The rows are grouped in 3 different ways at once. Each group adds its own fixed numbers to the row, and there is some noise. The rows also spread widely along 10 directions, which tell nothing about the answers.
Known rows, each followed by its group in each grouping:
[-14 -21 -14   6 -13  12  -6   2  14 -13 -10  -5 -12  -2  13  -1 -18   2
  -1   2  -1  -7  -1  -7 -14  -3]
peg L j26
[ -1   0 -15   7 -19   0 -18  16  -4  -8  -4  -5  22  -1   1  -6 -25  20
 -27  -2 -13   0  -6   8  28  -2]
rola Q j678
[ 11  -7   5   8  -3   0 -15  -2   0  -5  -4  13   5 -11   6   7  -1   9
 -21   6   9   5  -5   2   6  12]
rola Q j842
[ -4 -15   1  -6  15  -4   2  19 -20  -3  14 -10   4  14  34 -22   0   4
   8  12   4  -7   6   4  16 -35]
gav U j254
[  8  -2  -8  17   0  -8   2 -16  17  -2   2  -6   0   5   8 -12  -5  21
  -4  23  -7   5   1  -2   6  -2]
lezi B j842
[-23  -8   6 -16 -12   5   2  -1 -19 -13   9 -14  30   1  21  19  13   1
  18 -17  18  -2  -6  -3  13   7]
gav U j226
[ -5 -10  -5   6  -8  18  -1   1  -3 -13   2 -10  -9  11  22 -12  -7   4
  -1   2  -6  -5  -4  -7  -3 -17]
lezi B j254
[  6  10 -11   1 -11  11   0  13  -2  -9  23 -10  -2  10  21 -36   1   6
  12  15  13   3   4   0   4 -12]
peg L j678
[  2 -13 -25 -14 -15   0   8  10  -6 -13 -10   5  -1  -2   2  15  -3 -12
   2   6   5   1  -8   3   5  -7]
lezi L j26
[ 11  -1  -4  -5  -9  15   4   9 -26  -7  13 -17   8  21  20   0   2  11
 -12  -2   6  10 -10   0  22  -6]
lezi B j226
[  6   5   5   3  -2   2  -9  -2   7  -6  24   1  -4   6  19 -36  16   8
  10  19  20  14   0   4 -13   5]
gav B j26
[-27 -11 -16  -9  -9 -37  -4  11   8 -11  -2  17  29 -17  -5  -9  -3  -6
  21  18  11 -13   3   8 -10  -7]
gav U j842
[  7  -9  19   1   5  18 -22  -3 -13  -7  -1  16   5  -6  24   5   4   4
 -24  -6  24  15 -10   4   7  20]
lezi L j26
[ 13   8 -13 -12 -24  11   2  17  -1 -18 -14   3   2 -11   6   2   6 -32
  27  -8  -4  -6   9   6  23 -13]
peg U j678
[-10 -11   7   2   7  -9 -21   7  -7  -6  -6   1  26  -4  19 -14 -18  15
 -12   6   3 -14   4   7  13  -8]
lezi L j678
[ -2   1  -6 -16  -3 -20  11   0  -8 -11  24  10  11  -5   3  -2  29  -6
  26  21  33   0   1   3 -11  -1]
gav Q j842
[ 10  -7   3 -11  -7  -6 -14   9  -2 -17  -9  -9   5  -6   5  16   3 -18
   9  -6   0 -22  14  -2   1  -2]
peg U j678
[-18 -38 -29   0   8 -24   8  14   7  -3  -8 -12  -4   3  12  -2 -22  14
   1  29  -5 -20   4  -3  -2 -32]
peg L j26
[ -8 -23 -10  -9   2 -12 -17  20 -16  -8  -6  -7  19  -2  12   3 -21   6
 -17   1  -5 -23   3   1  15 -22]
peg Q j254
[ -3  12  -7   0 -27   8  -2  -4  13 -18  -2 -18  12  -1   8  -5   0  -1
  19  -6 -10  -5   6  -2  14   5]
rola U j678
[ 37  -8  25 -11  18 -11 -21  -8 -12  -7  10 -10  -6   6  12  10  17  -1
 -19   9  22  -9  11  -3 -11  19]
lezi L j26
[  4  -8 -13  -4  -3 -21  -7  14  -1  -8  -2 -18  18   1   3   2 -10   4
   3   9  -9 -17  15   4  22 -15]
peg U j678
[ -6 -18 -23  -9 -14  10  -5  33 -18 -13  -6  -3  -3   1  12  -3 -20  -8
  -9  -1  -4 -11  -5   2   9 -22]
peg Q j26
[-19 -21  -8  -3   3 -24 -12  -2  11  -8  -9  13  19 -17   3   4  -7   3
   1  11   0 -14   1   5  -2  -8]
gav Q j254
[ 10  -1  -8  -9 -13  -7  -6  -1  -5 -15  24 -16   3  14   0   5  12   6
  -2   3  19   2   1  -2 -14  10]
gav L j678
[ 11  -1 -17   3  -8 -13 -17   9  13 -12   5  -5 -10   2  -6 -24 -17  -1
 -13  17 -12 -15   5   1 -17  -3]
lezi Q j26
[-22 -15  16  -9  -8   2 -30  -2 -10 -16 -22  -7  33 -14  14  15 -11   0
  -7 -17   3 -23   4  -2   5  14]
lezi B j26
[ 17  -4  -4 -11   4  -7   6   2 -22  -8  19  -3   9   9   9  14  19   5
  -4  12  30  12  -6   3  11  -1]
lezi L j678

New rows. What belongs after each?
[ 24   4   6 -11   9 -10  -1  10  -7  -8   6  17  -2  -5  14 -18  19 -22
  14  17  13   0   8  10   8 -13]
lezi U j254
[  6 -15  20 -13   9 -20 -22  -8   4 -12 -20   3  18 -18  11  19  10 -12
   8  -2   7 -27  20   2  -1   3]
gav L j678
[  5  -9  13   5   8  -5 -19  23 -10  -2 -12  29  11 -16  21 -19  -9  -4
 -11   9  11   0   2  12  14  -9]
rola U j842
[ -4 -23  14  14   4  -2 -18 -26  19  -8 -15 -15  -2  -5  16  16  -6  16
  -7   2  -3 -20  12 -16 -14  11]
peg B j842
[-13  -9 -11  -8 -23  -2 -30  18 -12 -18  -4 -11  23   3  -3   3 -27   1
 -25 -15  -5 -13  -7   3  -2  12]
lezi U j26
[-14 -15   1 -18   0 -11 -22  26 -31 -12   0  -5  24  -2  12  -4 -13  -2
 -15  -1   9 -25   0   5   2 -10]
lezi Q j26
[ 16   5   8 -14 -14  10 -28  22 -24 -16  24  16   5   5   9 -19  13 -16
 -11  -8  29   7  -7   7 -18  10]
gav B j254
[  5  -5  -2   4   9 -13 -10  17 -12  -3  16  13   4   6  14 -29  -8   7
 -12  21  14   1  -2   8  -4 -12]
lezi U j842
[ -2 -22 -11  -3   4 -25 -25  15   3  -3 -11  -2  16 -10  -1   1 -25   9
 -22  13  -8 -21   6   5   9  -6]
peg Q j26
[-13  -8 -17 -12 -15 -29   0 -17  12 -13   8  -8  31  -9 -16  33  12  10
  12   7  12  -2  -4   1  -1  18]
gav Q j678
[ -1  -2  13   3  -5   8  -5 -24  18 -13   3 -20  -8   0  20   1  12   3
  16  -3  -4 -14  10 -14 -13   9]
gav Q j226
[ -1  -6   2 -23  -9  -8 -12   0 -23 -14   5 -26  30   5   7  22   4   5
  -8  -8  15 -16   1  -3  10  14]
lezi L j26
[  3  -3  -6   0  -6 -15 -17  -2   2 -10  -2  -1  23  -1  -4   4  -6  10
 -12   6   2  -3  -1   5   7   7]
lezi B j678
[  1   1 -17   4 -23   1 -20  18  -1 -15  -5   6  13   1  -3 -15 -20   2
 -15  -1  -6   0  -5  10   6  -3]
lezi B j678
[ -9  -5   4  -2  -3 -18  -4 -22   6  -3   3 -13  35  -5   8  15  10  22
   7   7   8   1   3  -2  17  14]
gav B j842
[-21 -11  -7   5 -10   2  -7   2   0  -9  10  18  18  -6  12 -12   2  18
  -3  10  26  17 -19   5  -5   8]
rola B j254
[ 25  12   3 -15 -18  -1  -5   1  -6 -16 -10   2   7 -16   1  16  17 -21
   9  -2   4 -11  11   1  16   9]
rola Q j842
[  5  16   7   3 -18   1 -21 -18  15 -17  -5 -24  20   0   6  -7  -2   6
   6  -6 -13 -17  15  -5   6  15]
lezi B j678
[ -5 -18  14   9  13  -8 -12 -12   8  -1 -13 -16  15  -3  26  -5  -5  20
  -1  11  -8 -20  13  -6  14 -10]
rola B j254
[  4 -14   5  -3   8 -18   4 -15  14  -2 -28   9  13 -23  11  25  11  -4
  13  12  -3 -10  10   1  26  -2]
rola Q j226
[  8  15   7 -17  -4  -6   4   5 -10  -7   8  20  18 -13  20 -18  27 -16
  31  15  29   5   8  10  14  -3]
gav L j842
[ -3   5  17  -3  -6   9 -20   7  -5 -11   6 -25   7   5  30 -27  -3   5
   4  -3   0 -19  12  -3   4   2]
rola U j26
[ -7 -20  -8  -6   8  -5   6  17 -13  -7  12 -11  -6  14  27 -14   2  -4
  14  10   1 -13   4  -1  -1 -34]
gav U j254
[  1 -18 -12  -5 -13   2  -6  12 -16 -12  -7   9   4  -4   0  25  -7  -6
 -18  -8   3  -2 -10   2   6  -4]
gav Q j842
[ 18   4   4 -11  -7  11 -10   4 -15  -6  20   2   4   6  15   0  17   2
  -9  -1  27  22  -9   7   9  16]
gav L j26
[ -7  -8 -26 -18 -23  -3  -6  24 -14 -17   4  -8   7  -2  -3   5  -8  -9
   0  -1   7 -11  -5   0  -2  -6]
peg Q j26
[ -2  -6  14  -5  -4   1 -25   5  -4 -17   3  10  14 -13  11   0   4  -9
   0  -7  24  -5   3   2 -11  15]
peg U j678
[-25 -15 -23  13  -2 -19   3  10  24  -5 -10   6   1  -6  12 -32 -23   6
  19  24 -19 -15   7   4  -4 -31]
gav U j842
[  8 -17   7   2  18 -26 -17   0   6   2  11  -8   8   6  14 -14   1  20
  -9  25   7  -4   9   4   0  -4]
gav B j26
[  5 -15 -21   1   1 -20   4  15  -2 -13   5  21 -16  -3  -4 -14  -4 -10
  -2  30   9 -10  -4   3 -28 -19]
lezi Q j842
[  0  -1   3 -16  -5  -7 -10  -4 -17 -11   4 -11  28  -5   8  21   9   2
  -3  -4  13  -5  -2   1  18  14]
lezi Q j26
[ 23   7  -3  -5 -20  11 -20   6   3 -11  -7  -2   1  -3   3   1  -1  -9
  -7  -5  -2   5   2   3  14  13]
peg B j26
[  3   5   6 -19 -10   1 -18  15 -22 -11   8 -16  29   1  16   1   1  -4
   1 -13   8 -11   5   2  26   1]
peg U j254
[ 15  -4 -19  -1 -20 -16  -6   4  20 -13 -10  12  -8  -7 -14   0   1 -14
   7  13  -8  -5   6   2 -12  -3]
gav B j842
[  2 -10   3  -8   6  -2 -12  20 -32 -11  15   9  13   4  14  -7   2   2
 -15   5  25  -3  -7   6   1  -9]
lezi Q j678
[  2  -9   5  16 -10  18 -16 -16  11 -12 -18   2  -6  -5  12   8 -16   8
 -20  -9  -8  -2  -3  -7  -3  14]
lezi L j842
[ 14  17  -7  -7 -13  -7  -8  24 -16  -8  30   1  10  12   9 -37   4   0
   4  11  13   8   1   9   7  -6]
gav U j842
[  8  -3  11  -7   0  11 -11  20 -28 -13   3  14   1   0  22  -9   4 -16
  -5  -4  19  -5  -2   3   0  -6]
lezi U j842
[-23 -18 -24  -4  -5 -28  15   2  17  -7  -4  11  15  -8   1   3   1  -2
  25  20   4   1  -5   5   0 -14]
gav U j226
[  5  -9   1  -3  11 -18  11 -21   2 -12  24 -27  -1  13   9  12  21  13
  11  20  16 -15   7 -12 -17  -1]
lezi Q j678
[ 28 -18  17  -5  10  -4 -17 -13   1 -11   4 -18 -16  10  11  18  16  -5
  -9  -1   0 -18  14 -11 -18   3]
gav B j254
[  7 -24 -12   1   3  -5  15   3  -6  -5   7   2 -13  11  11  12  11   5
   1  18  11   6  -5  -1  -4 -15]
gav B j842
[ -7 -31 -16   0  -1  -8   1   8   6  -8 -15  12  -5  -9   6  15 -11  -3
  -4  11   5  -8  -3  -3  -8 -11]
peg L j226
[  0  -5   3  -2  -5  -3  -9  14  -6 -13  20  12  -2   4  10 -19   7  -2
  -5   9  26   2  -6   1 -28   7]
rola U j226
[  6 -23  -9 -13  -5  -8 -13  17 -12  -7 -22   6  17 -12   4  25  -7  -8
 -10   1   3  -6  -2   7  26  -6]
peg B j26
[ 10  -3 -26  -5  -7 -21   5  12   6  -6   8   8   8   2  -4  -5   3   1
   6  23   7  11  -1  12  12 -13]
gav L j678
[ 11  -8   7 -14 -13  -5 -22   9  -9 -22   0 -14   1   2   2   8   3 -15
  -7 -11   1 -29  12  -6 -19   7]
rola U j254
[ -8  -5  -2  -5  -8   7   9  -7 -13 -10  15 -24   4  10  21   9  10  10
  11  -1   8  -8   1  -9   4  -6]
gav Q j842
[  7   6   2  -1 -15  -9 -34   0   3 -12  -5  18  26 -16  -9   0 -12   2
 -27  -7   2   2  -8   7   4  27]
lezi Q j226
[ 12  -9   1  -5  -5  14   6   4 -13  -9 -10  13  -8  -9  18  20  12 -17
   8  -4   6   1   1   1  14  -9]
gav Q j842
[ -1   8  -1 -12 -11  -4  -1   2  -7 -15 -11  15  17 -22   9   0   9 -20
  21   4   9 -13   5   4  10  -3]
lezi Q j842
[  2 -15   6  -1   8 -10   0  -6   7 -14  -2   5 -12  -3  11   1  10 -15
  11  10  10 -16   6  -6 -28  -1]
lezi U j226
[ 22 -12   9   9  -5  21 -10  -6  -9 -13   1  -8 -21  12  12  21  -1  -1
 -23 -13  -1   1  -4 -10  -9  11]
lezi U j842
[ -2   4   3  -5  -8 -12 -14 -14  18 -16 -16 -25  16  -8   8  -5  -8  -2
  15   2 -18 -37  25  -7   3  -2]
lezi L j678
[ -6  -7  -6  -5 -17   5 -26  21 -16 -13   5  18  15  -6   4  -6 -12   2
 -26  -6  14   0 -13   5  -4   7]
rola Q j254
[  0  -3   8   0 -12 -13 -15 -21  14 -12  -8   5  18 -16  -4  17  11   5
   3   6  15  -5   1  -4 -11  27]
rola B j842
[ -4  13   3 -14 -20   8 -12  15  -8 -16 -12  -2  28 -14  19 -14   6 -19
  29  -7   5 -15  14   5  25 -10]
peg B j678
[-15 -28 -10  -5   3  -9  -5  10   2  -7 -19  29   7 -27   9  15  -3 -10
   3  14  16  -1  -5   8   7  -7]
peg Q j26
[ -5  -9   3  -1  10 -19  -9 -10  20  -9 -12  -3   0 -14  13 -16  -3  -5
  17  22  -9 -29  18  -4 -10  -9]
lezi Q j26
[ 13  -4   1  -9   7 -20   0  -3 -15  -2   5  -9  31   2   6  18  14  10
  -2  14  13   4   2   7  33  -2]
lezi B j678
[  8  -1  19   4  20 -14 -10 -29  17  -4   0  -6   9 -11  19  -2  12  10
   8  17   0 -13  15  -5   8   4]
lezi Q j254
[ -3  -4 -24   7  -7 -19  13 -15  26  -8 -10  -7  10  -6  -2   3  -4  12
  16  23 -11  -1   5   1  16  -8]
lezi L j678
[ -3 -12  -6  -8 -11 -19 -23  16  -8 -14 -14  22  21 -16 -10  11 -14 -12
 -16  -3   6 -12  -2   7  -6   8]
lezi U j842
[  5 -13  15  13  -3  24 -15 -24  11 -14 -23  -4 -11  -8  19  23  -6  -3
 -14 -20 -14  -9   1 -12  -1  14]
lezi Q j226
[ -8 -12   4   4  16 -24  -2  -2   1  -1   1  -5  11   1  19 -22  -1  12
   9  30   6 -22  12  -1  -4 -20]
lezi B j842
[  9  -8 -21   1 -14 -11  10 -14  16 -10   5 -18  -8   9  -3  15   3  10
   4  12  -5  -1   3  -7  -6   1]
gav L j842
[ -2   5 -24 -13 -18 -16   3  18  -6 -13  -3 -12  16   1  -2 -11 -11  -6
   6   8 -16 -22   5   1  15 -19]
lezi Q j226
[ -7 -27  -8   1  12 -19   7  -6   8  -1   5 -24   3   6  15  15  -1  18
   5  20   3  -7   5  -5   7  -9]
peg U j26
[  5  -4   7  -3  -4  -1 -11 -14  14 -11  -4   5   8 -14   9  12  11  -8
  10  -2  10   1   4  -1   4  16]
peg U j254
[ 11 -13 -13   0  -6 -16   1 -26  22  -8  -4  -7   2  -6  -9  35   6   6
  -3   6 -10   2  -1  -3   8  11]
gav Q j254
[ -1 -32   0   3  14 -14   7  -3   9  -2 -23   8  -1 -12  18  18   4  -3
  12  17   2 -10   6  -3   8 -17]
peg B j226
[ -7 -23  13  -7  15 -21  -2  -7   1  -5  -7  16  14 -16  16  11  17   1
  10  18  29 -11   4  -3 -12   6]
rola L j226
[ 27  20   5  -2 -14  21  -1  -2   1 -12   4  -4 -12  -2  22 -16  11 -12
  17   3   6   1  10  -4   9   0]
peg L j842
[ 14  -3  -6   3  -6 -18 -10  -8  16  -8  -7   2   9  -3  -5  -1  -4   3
  -6  13  -7  -1   2   1   1   8]
lezi B j226
[ 11 -14  -1  -1   5  14  -4  22 -20  -1   1 -11  -3  11  34 -14  -6   3
  -6   6  -4  -5   4   0  29 -33]
peg B j254
[  3   8 -17   1 -15 -12  -8  12   9 -12  21   0  11   7  -2 -23  -2   3
   5  11   5   9  -1   8  -3   0]
gav U j678
[  7  -8   6   3  16 -30  -6 -19   6   0  -3  -3  20 -11   5  11   3  16
  -5  23   3 -11   9   0  13   3]
lezi Q j842
[-11  -8 -11  -1 -31  10 -23  -2   7 -19  -2 -18  10   2  -2   8 -14   8
 -12 -13   0  -5  -5  -8 -13  22]
peg B j26
[ 17  -7  -1  11  10 -15  -7 -14  23  -2  -7  15   1 -10   5   0  -1   4
  -6  17  -5  11   0   7  11   5]
lezi U j254
[ -4  -8  17  -4   4  -6 -14 -17  -9 -12   2 -25  22   0  14  23   5  13
  -6  -6   5 -22   8  -8   6  11]
lezi Q j678
[ 23  -1  -3   7   1 -18 -14 -14  24  -9   2  -9  -3   4  -4  -4  -5   5
 -11  12 -13  -7   9  -2  -3   8]
lezi U j254
[-11 -18   5 -13   4 -25 -20  21 -20 -14   7 -10  25   4  10 -13   0   6
  -2  12  19 -33  10   0 -16 -12]
rola B j678
[ 20   0   8 -10   1  12 -12  21 -15 -13   7  -9 -22   2  26 -24   7 -20
   6   6   6 -21  16  -3  -8 -17]
peg Q j26
[-13   2  -1 -10   0 -21 -19  25 -21 -13  18   0  35   2  10 -30  -3   3
   3  10  18 -14   4  10  -1  -7]
lezi U j678
[ -6   2  -7 -12  -6 -27 -14  24 -11  -6   3   3  30  -4   8 -28  -6   0
   9  16   6 -18  11  11   8 -18]
gav B j842
[ 13 -18   6 -11   8  -4  -7   9  -9  -9  -1  -1  -7  -2  16   6  13 -14
   7  13  18 -13   9  -2  -7  -7]
peg B j26
[ -7 -11  -2 -18   5 -25   2  -3   1 -12   5   1  15 -15  10   4  18  -9
  28  18  19 -22  12  -3  -4  -8]
peg Q j254
[-18 -10  10   1  10 -19 -20  -3   8  -7  -6 -14  24 -15  19 -11  -9  11
  11  10  -2 -34  22  -4   6  -9]
peg Q j678
[-23 -20 -31   1  -9 -15   7   5   9  -9   0  14  18  -8  -2   9  -9  14
   4  17  19  10 -13   4   2  -5]
peg L j678
[ -3  -3   7   1   1 -11  -9 -20  13  -3  14  -8  18   2  14  -4   8  21
   2   8  14   7   1  -3  -2  18]
gav L j226
[-22 -18  11 -16  -6  -4 -12  -7  -6 -18 -14 -14  24 -12  17  19   4  -2
  13  -9  10 -33  11 -10  -4   2]
rola L j254
[ -6 -17   8   8  -4  15 -10 -20   6 -16 -16   0  -1 -10  11  28  -2  -1
  -6 -12  -2  -8  -2  -7  -2  10]
lezi Q j678
[-11 -28 -25 -10  -7 -14  -2  24 -12 -10   2  -9   3   7   4   3 -12   3
  -5  14   9 -11  -5   0  -6 -18]
peg B j26
[ -9  -4  10   5   3   0 -25  16  -9  -5  11  13  23  -4  22 -23  -8  10
  -8   4  22   6  -2  11  10   2]
peg U j678
[  3  -7   5 -14   5  -9   6   3  -7 -11  18 -31  -6  14  23  -7  16  -6
  24   9   6 -19  15  -6  -8 -15]
gav U j26
[  4   0   2   0  -6   3  -7 -12   6  -7  16 -31   9   8  16   4   6  15
   1   1   7   2   4  -7   8  17]
peg U j26
